The rows are grouped in 4 different ways at once. Each group adds its own fixed numbers to the row, and there is some noise. The rows also spread widely along 11 directions, which tell nothing about the answers.
Known rows, each followed by its group in each grouping:
[-1.19  5.16  2.05 -2.45  2.63 -1.23  0.28 -2.51 -1.16  2.33 -1.94 -4.02
  1.09  1.41 -2.58 -2.27 -2.09  3.50 -0.17  2.04 -1.65  1.14 -1.20 -1.60
 -0.54 -1.41  2.15]
(1) J694 H J394
[ 1.57  3.56 -1.20 -2.97  3.42  4.37 -1.60  2.24  1.38  1.64 -1.75  1.65
  2.08  1.82  1.78 -2.77 -1.93 -0.16  1.08 -0.91  0.25 -3.51 -0.65  1.27
  3.14  3.21  4.42]
(0) J303 Q J584
[-2.40 -1.45  0.23 -2.24 -0.54  1.86 -0.32 -1.28 -1.56  1.55  0.27 -1.76
  2.08 -1.81 -0.80  0.09 -1.80  2.70  1.53  0.39  0.06 -0.03 -0.07  0.35
  1.62  0.14  2.76]
(2) J15 D J233
[-1.93 -6.02  0.44  3.73 -0.77  2.79  0.38 -0.99  5.23 -1.62  0.14  0.58
  1.13 -0.98  0.25  1.37  2.13  0.20 -4.75 -0.24  4.96  2.24  5.65  1.19
 -0.46 -4.41 -2.87]
(2) J100 Z J584
[-2.39 -1.62 -0.36 -1.72  0.99  3.44 -1.51  0.86 -1.14 -0.75 -0.79 -1.57
  4.30  0.50  0.30 -1.70  0.88  2.28  2.23  0.21  1.59  0.25  2.55  3.11
  1.26 -0.41  4.35]
(3) J100 U J394
[-0.44 -0.74 -0.83 -2.80  2.61  1.74  0.23  1.57  1.82  1.25 -1.49  1.46
 -1.87  0.69  0.69  0.06 -1.36 -0.32 -1.66 -1.02  2.93 -1.87  1.33 -0.42
  0.64  1.38  1.55]
(3) J755 U J430
[-0.56 -3.90  0.24  1.45  0.08  3.05  0.69  1.64 -0.97 -2.32 -3.79  0.17
  2.92 -0.61  3.33  4.34 -3.16  1.43  1.69 -1.38  4.04 -1.87  0.48  0.92
  0.95  0.88  1.18]
(0) J481 W J233
[-0.83  0.53  1.27  0.15 -2.05 -3.22 -0.97  3.52 -1.36 -0.30 -0.06 -3.65
  0.52  0.89  1.15  0.02  2.60 -0.49 -1.79  2.13  0.62  2.35 -0.40 -0.15
 -2.44  1.40  0.24]
(1) J694 W J430
[-1.52 -0.42 -1.28 -0.36 -0.68 -0.23  0.85 -0.49  0.84  1.10  0.60 -0.20
 -3.28  0.90  0.54 -0.84  0.12 -1.35 -2.97 -0.44 -0.44 -0.79  1.53 -0.99
 -0.12 -1.38 -0.41]
(3) J481 Q J584
[-1.64 -3.26 -1.75 -1.02  1.25 -1.01 -0.52  3.91  0.23  0.65 -0.42 -3.78
  2.18 -0.02  0.44  0.41  2.33 -0.27 -1.52  1.78  4.11  3.53  2.12  3.03
 -2.24  2.16  1.33]
(0) J15 D J394
[ 1.04  2.05  4.21  0.73  0.10 -1.32 -1.84 -0.25  0.90  0.26 -0.14  2.63
 -1.31  0.52 -0.82 -1.56  2.07  0.60 -0.75 -1.25  0.35  2.43 -1.15 -1.39
 -2.60 -0.38 -0.53]
(1) J303 H J430
[-3.54  0.73  0.20 -2.27 -1.42  1.51 -1.85  1.88 -4.24 -1.43 -1.59  0.46
  1.05  2.31  2.09  1.55 -2.70  1.67  3.56 -1.53 -0.37 -2.59 -1.81 -0.69
  0.39  0.95  2.76]
(3) J755 Z J394
[ 2.21 -0.01 -1.43  3.07  0.34  2.98  1.43 -0.44  1.38 -2.69 -0.09 -0.65
  4.14  0.32  1.55 -1.64  1.76 -0.10  1.29  0.04  0.66  0.84  1.10  4.54
  1.26 -1.60  0.82]
(3) J481 U J394
[-1.19 -0.33 -0.23  0.13  0.32  2.65 -0.44  0.86 -0.95 -1.86 -2.77 -2.96
  2.57  1.45  2.37 -1.76  0.16  1.20 -0.43  1.55 -0.36 -2.78  1.51  1.30
  0.59 -1.79  3.89]
(3) J100 Z J584
[-0.75 -0.65 -1.02  2.15 -1.59  0.71  0.27  0.14  0.00 -2.03  0.80 -0.33
  0.32  1.68  1.11 -0.51  1.03 -0.29 -0.48 -0.53  0.11  0.45  1.79  1.42
 -0.41 -2.50 -0.71]
(2) J481 U J394
[-1.51  3.25  4.20 -2.49  0.98 -1.13 -1.29 -3.88  1.00  3.27  0.09  2.36
 -2.71  1.57 -2.60 -0.67 -3.27  2.24 -1.01 -2.18 -1.40  1.59 -1.99 -4.14
 -0.36 -0.75 -1.98]
(3) J481 W J584
[-3.15  0.67 -2.99  1.76 -0.43 -0.24  0.52  3.65 -0.34 -3.46 -3.94  0.34
 -3.58  6.51  3.41  4.36 -2.50 -2.24 -2.97 -0.82  2.63 -3.17  3.31 -2.18
 -1.86 -3.16 -2.87]
(1) J694 Q J233
[-2.39  3.98 -0.63 -2.33 -2.89  3.24 -3.62  2.57  1.82  2.71  3.84  2.83
  0.16  3.30  0.03 -1.81 -0.05 -2.04 -1.90 -1.02 -2.60 -2.91 -0.27 -0.52
  4.57  0.91 -0.58]
(3) J303 Z J584
[-3.07 -1.38  1.11  0.70 -0.27  0.84 -0.39 -2.02 -0.32 -1.99 -1.28  0.40
 -0.15  1.99  0.38  0.76 -0.71  1.97 -0.70 -1.18  1.39  0.69  2.01 -0.74
 -2.06 -4.38 -0.41]
(3) J15 W J394
[ 0.49 -0.52  0.91  0.08  0.01 -1.31 -0.47 -2.02  2.37  1.62  2.45 -1.30
  0.01 -0.73 -2.07 -3.41  3.57  0.03 -1.42  0.92  0.81  5.66  1.77  1.86
 -1.68 -0.36 -0.47]
(0) J694 U J584
[-1.64 -2.86  0.03 -0.45  1.22  3.41 -0.72 -0.49  6.96  2.25  3.56  2.01
  1.58 -1.44 -2.47 -1.57  2.11  0.16 -3.69 -0.16  4.68  3.71  4.89  2.05
  1.24 -1.20 -1.37]
(2) J303 Z J430
[ 0.74  1.00  2.40  0.85  2.44 -0.19 -0.60 -2.97  2.21 -0.45 -0.90  4.07
 -0.83  0.50 -1.56  0.04 -0.46  1.75  1.65 -3.57  2.71  5.42 -0.35  0.02
 -3.26 -0.83 -2.06]
(2) J15 Q J394
[-7.31  0.20  3.48 -6.10  1.10 -0.59 -0.62 -4.73 -0.94  5.56  0.44 -1.47
 -0.13 -1.71 -5.11  0.63 -4.19  6.39  0.48 -0.23  0.59  3.82  0.08 -3.89
  0.03 -0.66  0.72]
(3) J694 Q J430
[ 4.08  0.68  0.25  3.36 -2.16 -1.36  1.83 -1.90  1.95 -0.44  2.76  0.28
 -0.79 -2.65 -0.36 -1.80  3.80 -1.68 -0.57  0.01 -1.16  4.10 -1.54  2.30
 -1.10 -0.21 -1.66]
(1) J15 U J430
[ 1.78  0.18  0.83 -1.66 -4.51  3.58 -2.45  4.03  0.34  3.97  3.55  2.53
 -0.63 -3.46  2.46 -3.11  1.66 -3.02 -2.33 -0.75 -3.20 -6.75 -3.00 -0.44
  6.47  4.58  4.21]
(2) J303 H J584
[-3.00  2.06  0.11  3.78 -3.56  1.36 -2.14  1.12  2.90 -1.86  0.87  1.62
 -0.15  5.38  0.92  2.00 -0.04 -1.30 -4.43 -0.59 -0.72 -1.04  2.35 -1.83
  0.92 -5.11 -6.11]
(2) J100 Z J584
[ 1.03  3.18 -4.10 -0.12 -2.32 -0.28  1.07 -1.50 -1.29  0.31  3.47 -0.44
 -1.33  0.79 -0.52 -1.67 -0.49 -1.28  2.23 -0.27 -3.01  1.50 -0.88  1.72
  0.96  0.05 -0.80]
(2) J694 U J584
[-0.99 -0.23  1.20  1.43 -6.04  1.58  0.53 -2.41  0.08  1.99  4.05  0.06
 -0.18 -2.58  0.52 -0.50 -0.31 -0.44 -2.15 -0.29 -4.87 -2.56 -2.44 -1.15
  4.34 -1.40 -0.94]
(0) J481 Z J584
[ 1.19  0.31 -1.93  1.55 -1.75  0.85  0.77  0.12 -0.89 -1.37  0.14 -1.96
  1.38  0.13  1.74 -0.74  0.58 -0.93  0.18  0.77 -1.26 -0.28 -0.04  1.91
  0.79 -0.83  0.87]
(3) J100 W J584
[ 2.57  1.08  1.19 -2.16 -0.20  0.69 -0.69 -1.01  1.26  4.34  2.29  0.99
 -0.06 -3.83 -0.86 -3.16  1.02 -0.32  0.59 -0.96 -1.74  1.46 -3.50  0.96
  2.17  4.42  2.59]
(0) J15 Q J584
[-0.33 -0.36  3.10  2.17 -6.23 -2.66 -1.14  2.30 -1.41  1.51  1.26 -0.85
 -1.08 -1.09  1.63  2.47  1.25 -2.16 -3.29  0.45 -2.83 -0.90 -3.91 -2.51
  0.47  1.17 -2.31]
(0) J15 D J233
[-0.60  0.35 -3.99 -1.17  1.91 -0.97  2.10  1.61 -0.16  0.78 -2.20 -1.62
 -3.25  1.99  1.56  1.29 -2.63 -1.39 -1.93  0.05  1.13 -1.46  1.01 -0.61
 -0.64  0.96 -0.18]
(0) J481 Q J584
[-0.46  0.32 -0.24 -2.27  1.69 -1.74  2.75 -3.57 -0.14  3.91 -0.22 -1.73
  1.03 -4.12 -4.11  3.67 -4.59  3.34  2.79 -0.57  2.06  7.38 -3.13 -0.18
 -0.45  3.65 -2.57]
(3) J100 Z J584
[-0.21 -2.94 -0.84 -2.40 -1.57  2.23  0.32  0.35 -1.79  1.40  0.76 -0.26
  0.81 -3.97  1.01 -1.01 -0.35  0.94  2.61 -0.73  1.01  0.04 -1.39  2.22
  1.42  3.92  4.71]
(3) J694 Z J584
[ 1.09  0.50 -1.58 -3.64  1.46  0.17  1.88 -2.98 -1.17  3.39  1.96 -0.35
  0.47 -3.96 -2.41 -0.63 -3.12  2.12  4.10 -1.31  0.46  3.87 -2.62  1.52
  0.58  3.70  2.32]
(2) J15 W J394

New rows. What belongs after each?
[ 0.81 -0.64  0.80 -0.17  1.45 -1.08  0.13  0.19  2.35  2.59 -0.21  0.28
 -1.74 -1.07 -0.88 -0.23  0.34 -0.25 -2.50 -0.54  1.99  2.11 -0.08 -0.44
 -0.67  1.86 -1.19]
(0) J481 H J584
[ 0.19 -1.98  6.14  0.70 -1.07  2.41 -1.95 -0.63  3.86  1.59 -0.36  2.49
  0.43 -1.90  0.62 -2.36  2.17  0.71 -3.83 -0.98  1.51 -0.18 -0.29 -1.15
  0.75 -0.19  1.10]
(3) J694 Z J584
[ 1.27  0.27 -1.33  0.33  1.41  1.61 -0.09  0.11  0.59 -2.75 -0.59  1.36
  0.00  1.88  1.10 -2.43  1.83  0.08  2.03 -0.77  1.79  1.07  2.24  3.03
 -1.87 -0.71  2.36]
(1) J694 U J430
[ 2.47 -1.07  5.03  0.29 -0.54 -3.38  1.42 -0.39 -1.28  1.70 -1.69 -2.43
 -1.13 -4.34  0.34 -0.86  1.43  1.09 -1.20  0.79 -0.19  2.24 -3.68 -1.51
 -2.19  2.97  2.19]
(1) J481 U J430
[ 0.58  0.33 -0.19 -0.30 -3.62 -0.96  1.37 -1.47  0.41  2.36  4.64 -0.26
 -4.32 -1.37 -0.12 -4.05  1.84 -2.56 -3.32 -0.06 -4.48 -1.67 -0.90 -0.75
  1.06 -1.28  0.95]
(2) J481 Z J394
[ 3.55  1.18  1.65  4.00  0.31  1.92  1.21 -1.23 -0.75 -3.94 -3.35 -0.93
  5.27 -0.28  2.81 -0.10 -0.16  1.53  3.16 -0.15  1.12  1.31 -1.89  3.05
 -0.98 -1.13  1.55]
(3) J694 W J394
[ 0.14 -0.28 -3.23  2.70 -7.17  1.14  0.35  2.25 -2.21 -0.95  3.48 -2.79
  0.83 -0.65  3.53 -1.28  2.91 -3.14 -1.30  1.79 -4.29 -3.71 -0.52  2.19
  3.45 -0.53  1.20]
(0) J694 U J584
[ 0.41 -3.80  0.70 -1.41 -1.18  1.71 -0.81  0.79  2.40  1.69  2.86  1.95
 -0.99 -3.98  0.03 -2.36  3.09 -0.30 -0.98 -1.24  1.87  1.48  0.57  1.58
  0.22  2.56  2.69]
(2) J15 Z J430
[ 1.60 -2.12  1.98 -1.72  1.04  3.94  0.76 -4.44  3.91  3.66  1.75  7.20
 -2.10 -4.12 -2.08 -0.44 -2.41  0.95  0.60 -4.80  2.47  1.43 -0.73 -0.30
  2.48  1.62 -0.56]
(3) J303 U J584
[ 0.36 -0.21  0.32 -2.97 -2.32 -3.07 -0.80  0.59 -1.62  3.43  2.81  1.60
 -4.60 -1.88 -0.89 -1.11  1.06 -1.43  0.92 -1.85 -0.51  3.32 -2.66 -0.47
 -1.29  4.87  0.20]
(3) J694 U J584
[ 1.31 -1.76 -5.49  1.30  1.84  1.42  3.31 -2.15  0.05 -2.47 -1.45  0.11
 -1.44  0.67  1.01  0.95 -2.16 -0.25  1.73 -1.15  2.07  0.79  2.55  2.73
 -1.17 -1.73 -0.11]
(0) J100 U J584
[-0.44 -2.76  2.27 -1.98 -0.73 -0.85 -0.06 -0.90  0.25  2.84  2.13 -0.06
 -2.36 -3.21 -0.46 -4.09  3.22 -0.43 -1.58 -0.72 -0.55  1.32  0.13  0.16
 -0.62  0.96  3.52]
(3) J481 Q J394
[ 3.05  2.46  1.11 -0.23 -0.30  0.60 -0.35  1.20  0.94  0.47 -1.05  1.04
 -2.24  1.27  2.83 -1.85 -0.40 -2.40 -2.95 -0.34 -1.84 -4.62 -1.86 -1.81
  1.53  0.76  1.61]
(1) J755 W J584
[-1.49 -0.43  1.16 -0.16 -1.39  3.60 -1.63 -0.50 -0.07  0.80  0.90 -0.50
  5.49 -2.03 -0.05 -0.39 -0.17  2.87  2.67 -0.26  0.66  1.55 -0.46  2.01
  3.05  1.44  1.91]
(2) J694 Q J584
[-0.74 -2.37 -0.03 -0.18 -0.90  4.08 -0.35  1.78  2.20  0.96  1.18  1.27
  3.52 -1.95  0.49  1.71 -0.54  0.15  1.06 -1.31  2.50  0.55  0.04  2.37
  3.84  2.98  0.17]
(3) J481 Z J233
[ 1.39  3.15 -1.05 -0.20 -0.40 -2.29  0.66  0.22  0.03  1.22  1.21 -1.27
 -0.94  0.99 -0.61 -0.72 -0.20 -0.66 -0.24  1.06 -0.81  2.60 -1.36  0.30
 -1.61  0.62 -1.30]
(2) J694 D J430
[ 1.20  4.40 -2.84  1.17 -1.02  1.08  3.02 -1.33  2.93  2.49  1.76  1.48
 -2.23  0.15 -0.81  1.44 -3.10 -2.07 -3.66 -0.26 -2.01 -2.34 -1.18 -1.70
  3.72 -1.80 -4.17]
(3) J303 H J430
[ 1.01 -1.76 -3.11 -0.78 -2.59 -1.05  1.70  2.07  1.06  1.72  3.78 -1.54
 -3.14 -2.30  0.81 -2.62  3.52 -3.56 -2.73  1.22 -0.34  0.87  0.69  2.19
 -0.23  1.92  1.49]
(3) J694 Z J430
[-2.46 -0.42  1.17 -1.59 -2.06  4.95 -1.93  0.61  1.03  1.70  1.69  1.35
  2.56 -0.65  0.44 -1.28  0.12  0.87 -0.80 -1.08 -0.60 -3.11  0.28  0.68
  4.86 -0.02  2.48]
(3) J15 U J394
[-1.98  0.97  1.73 -2.78 -0.32  3.35 -2.48  0.31  0.19  1.91  0.41  3.15
  1.17  0.22 -0.23  0.26 -2.70  2.04  2.37 -2.77  0.20 -0.76 -1.98 -0.34
  2.79  2.91  1.12]
(3) J481 Z J584
[ 0.42 -1.45  1.28  0.87  1.56 -1.96  3.81 -2.78 -1.25 -0.75 -4.29 -0.57
 -2.99 -0.99  0.74  3.31 -4.12  1.43 -0.99 -1.26  2.18  0.58 -0.65 -3.00
 -3.20 -1.94 -0.72]
(1) J100 W J394
[ 3.66  0.82 -1.95  2.01  0.66 -1.65  3.16 -0.06 -0.62 -2.55 -1.63 -1.15
 -2.92  0.67  2.38 -2.29  1.34 -2.26 -0.29  0.33  0.23  0.68 -0.04  1.88
 -3.75 -0.85  2.06]
(1) J694 Z J394
[ 0.05  0.95 -1.52  2.08 -5.79 -0.56  1.48  0.97  3.30  2.87  4.93 -0.12
 -2.92 -0.87  0.13  0.72  1.38 -4.50 -6.23  0.59 -2.38 -0.80 -0.79 -1.25
  3.19 -0.20 -4.53]
(1) J694 Z J584
[ 0.94 -1.82  3.71  1.18  0.29  0.51 -0.77 -1.20 -0.36 -1.41 -1.95  1.09
  0.74 -1.08  0.74 -0.99  1.35  2.02  1.57 -1.69  1.80  2.34 -0.52  0.83
 -1.89  0.75  1.50]
(1) J481 U J584
[-0.04  0.37  0.94 -1.52 -2.66  3.91 -1.60  1.09 -2.49  0.19  0.56 -1.49
  2.90 -1.14  2.97 -3.77  0.63  0.38  0.63  0.81 -3.07 -5.63 -1.06  0.70
  3.90  0.52  6.75]
(1) J303 W J584
[-0.16  0.44  0.55  1.36 -2.61 -2.26  2.69 -1.13 -1.49  0.15 -0.89 -3.97
 -1.57 -1.69  1.00  0.60 -0.24  0.27 -2.81  1.97 -2.29 -0.40 -2.24 -1.65
 -1.37 -1.63  0.20]
(3) J15 Z J430
[ 1.19  2.52  0.62 -0.10 -0.53 -3.14 -1.04 -1.90 -0.83 -0.26  1.28  0.97
 -2.50  1.78 -0.92 -1.88  0.44 -0.16  1.57 -1.07 -0.59  4.94 -1.03 -0.07
 -3.85  0.08 -1.47]
(2) J694 W J584
[ 2.15  0.81 -3.26 -0.85  1.62 -1.05  1.07  0.68 -0.69 -0.23  0.31 -2.02
  0.56 -0.31 -0.15 -1.56  0.41 -0.34  2.56  0.68  1.53  4.51 -0.34  3.34
 -2.48  2.78  1.38]
(2) J303 Z J584
[ 1.05  1.72  0.88 -0.50  2.50 -0.44 -0.40 -1.82 -0.09 -0.68 -1.01 -0.45
  1.41 -0.01 -1.33 -1.55  0.07  2.99  3.17 -0.31  1.23  4.72 -0.65  1.67
 -2.70  0.70  1.43]
(2) J15 U J430
[-0.11  1.94 -1.35  0.92  1.45  2.96 -0.52  0.23  3.67 -0.38  0.04  2.29
  1.48  3.11 -0.46  0.64 -0.96 -0.31 -0.99 -1.41  2.79  1.32  2.50  1.36
  1.44 -1.09 -3.01]
(1) J303 U J584
[-0.86  2.75 -4.68 -2.57  4.00 -1.68  1.89 -1.68 -3.81 -1.62 -2.79 -1.08
 -1.81  3.37 -1.07  1.84 -4.93  2.52  6.31 -1.71  1.75  3.69 -0.08  1.30
 -3.52  1.50  0.09]
(1) J481 U J584
[ 0.64  2.55 -0.73 -1.58 -0.36  1.13 -1.05 -0.26 -3.25  0.46 -0.34  0.34
  1.03 -0.32  0.56 -1.16 -1.71  1.46  4.18 -0.87 -1.83 -0.78 -2.79  0.84
  0.82  2.08  3.28]
(0) J303 H J584
[ 0.86  4.24  0.84  1.42 -1.20 -1.58 -2.77  1.95  1.36 -0.74  1.04  2.06
 -0.41  4.42  0.06  0.11  1.73 -2.05 -0.45 -1.19 -0.51  2.82 -1.21 -0.14
 -0.97  1.10 -3.97]
(1) J755 U J584
[ 1.57  2.26  0.04  0.69  0.04  4.24  0.03  3.46  2.34  0.92 -1.70  3.75
  3.18 -0.15  2.19  4.52 -4.20 -0.20  0.52 -2.23  2.57 -2.41 -3.34  0.02
  3.71  4.07 -1.56]
(0) J303 Z J430
[-3.63 -2.23 -3.38 -2.35 -3.47  2.55 -0.61  1.87 -1.62  0.35  3.76 -0.86
 -0.81  0.26  1.34 -2.64  1.73 -1.66 -1.02  0.24 -1.33 -3.13  2.80  1.84
  1.96 -1.31  3.95]
(3) J303 Z J394
[ 1.40  1.59 -1.95  0.65  1.90  1.38  1.90 -0.91  0.84 -1.08 -1.48 -1.03
  1.71  1.42  1.12  0.17 -1.93 -0.44 -0.06  0.28  0.81 -0.54  0.37  1.41
  0.69 -1.58  0.35]
(3) J755 W J394
[-2.91 -0.29  1.89 -0.63 -0.25  2.53 -0.73 -0.48  1.31  1.22  0.11 -1.47
  3.37  0.33 -0.13 -0.44 -0.83  2.55 -1.62  1.07 -0.28 -1.62  1.22 -0.14
  2.13 -2.23  1.10]
(0) J481 D J430
[-1.12  0.60 -3.08 -0.44  2.65  3.58  0.63 -1.24  0.75 -2.01 -2.33  1.18
  1.52  2.09  0.27  1.41 -3.34  2.15  2.84 -1.77  2.90  0.89  1.24  1.94
 -0.20 -0.55 -0.03]
(3) J15 Z J584
[-0.26  0.60 -0.13  2.03 -0.06  1.64 -0.51 -2.19 -0.51 -3.34 -1.48  0.79
  1.54  2.85  0.92 -0.57 -0.67  1.90  2.17 -0.71  0.90  1.26  1.50  1.57
 -2.12 -3.69 -0.22]
(2) J694 D J584
[ 0.40  0.83  0.09 -0.16  1.41 -2.53 -0.27  3.29 -0.49  0.45 -2.23 -2.64
  1.08  1.44  0.42  1.80 -0.26  0.01  0.06  0.67  2.63  3.34 -1.07  0.82
 -2.36  3.58 -1.16]
(1) J481 D J584
[ 3.84  1.50  0.59  0.85 -0.39  0.85 -0.62  1.68 -0.79 -1.25 -0.60  2.38
 -0.87 -0.54  2.54 -2.86  1.55 -1.02  1.37 -1.15 -0.70 -1.99 -1.92  1.07
 -0.89  1.47  3.33]
(2) J303 H J430
[-3.46  1.58  0.42 -1.51  0.15  1.81 -1.34  0.82  1.91  1.87  0.48 -0.06
  2.21  2.22 -0.79  2.05 -2.74  1.62 -2.18  0.63  0.86 -1.16  0.85 -1.51
  2.51 -1.00 -1.78]
(2) J755 D J430
[-2.45  1.14 -3.90 -4.20 -1.15  1.93 -0.93  2.04  0.17  2.70  4.24 -1.40
 -0.39  1.06 -0.68 -2.62  0.63 -1.64 -1.19  0.62 -1.52 -1.61  1.83  1.54
  3.36  0.96  2.72]
(1) J15 W J394
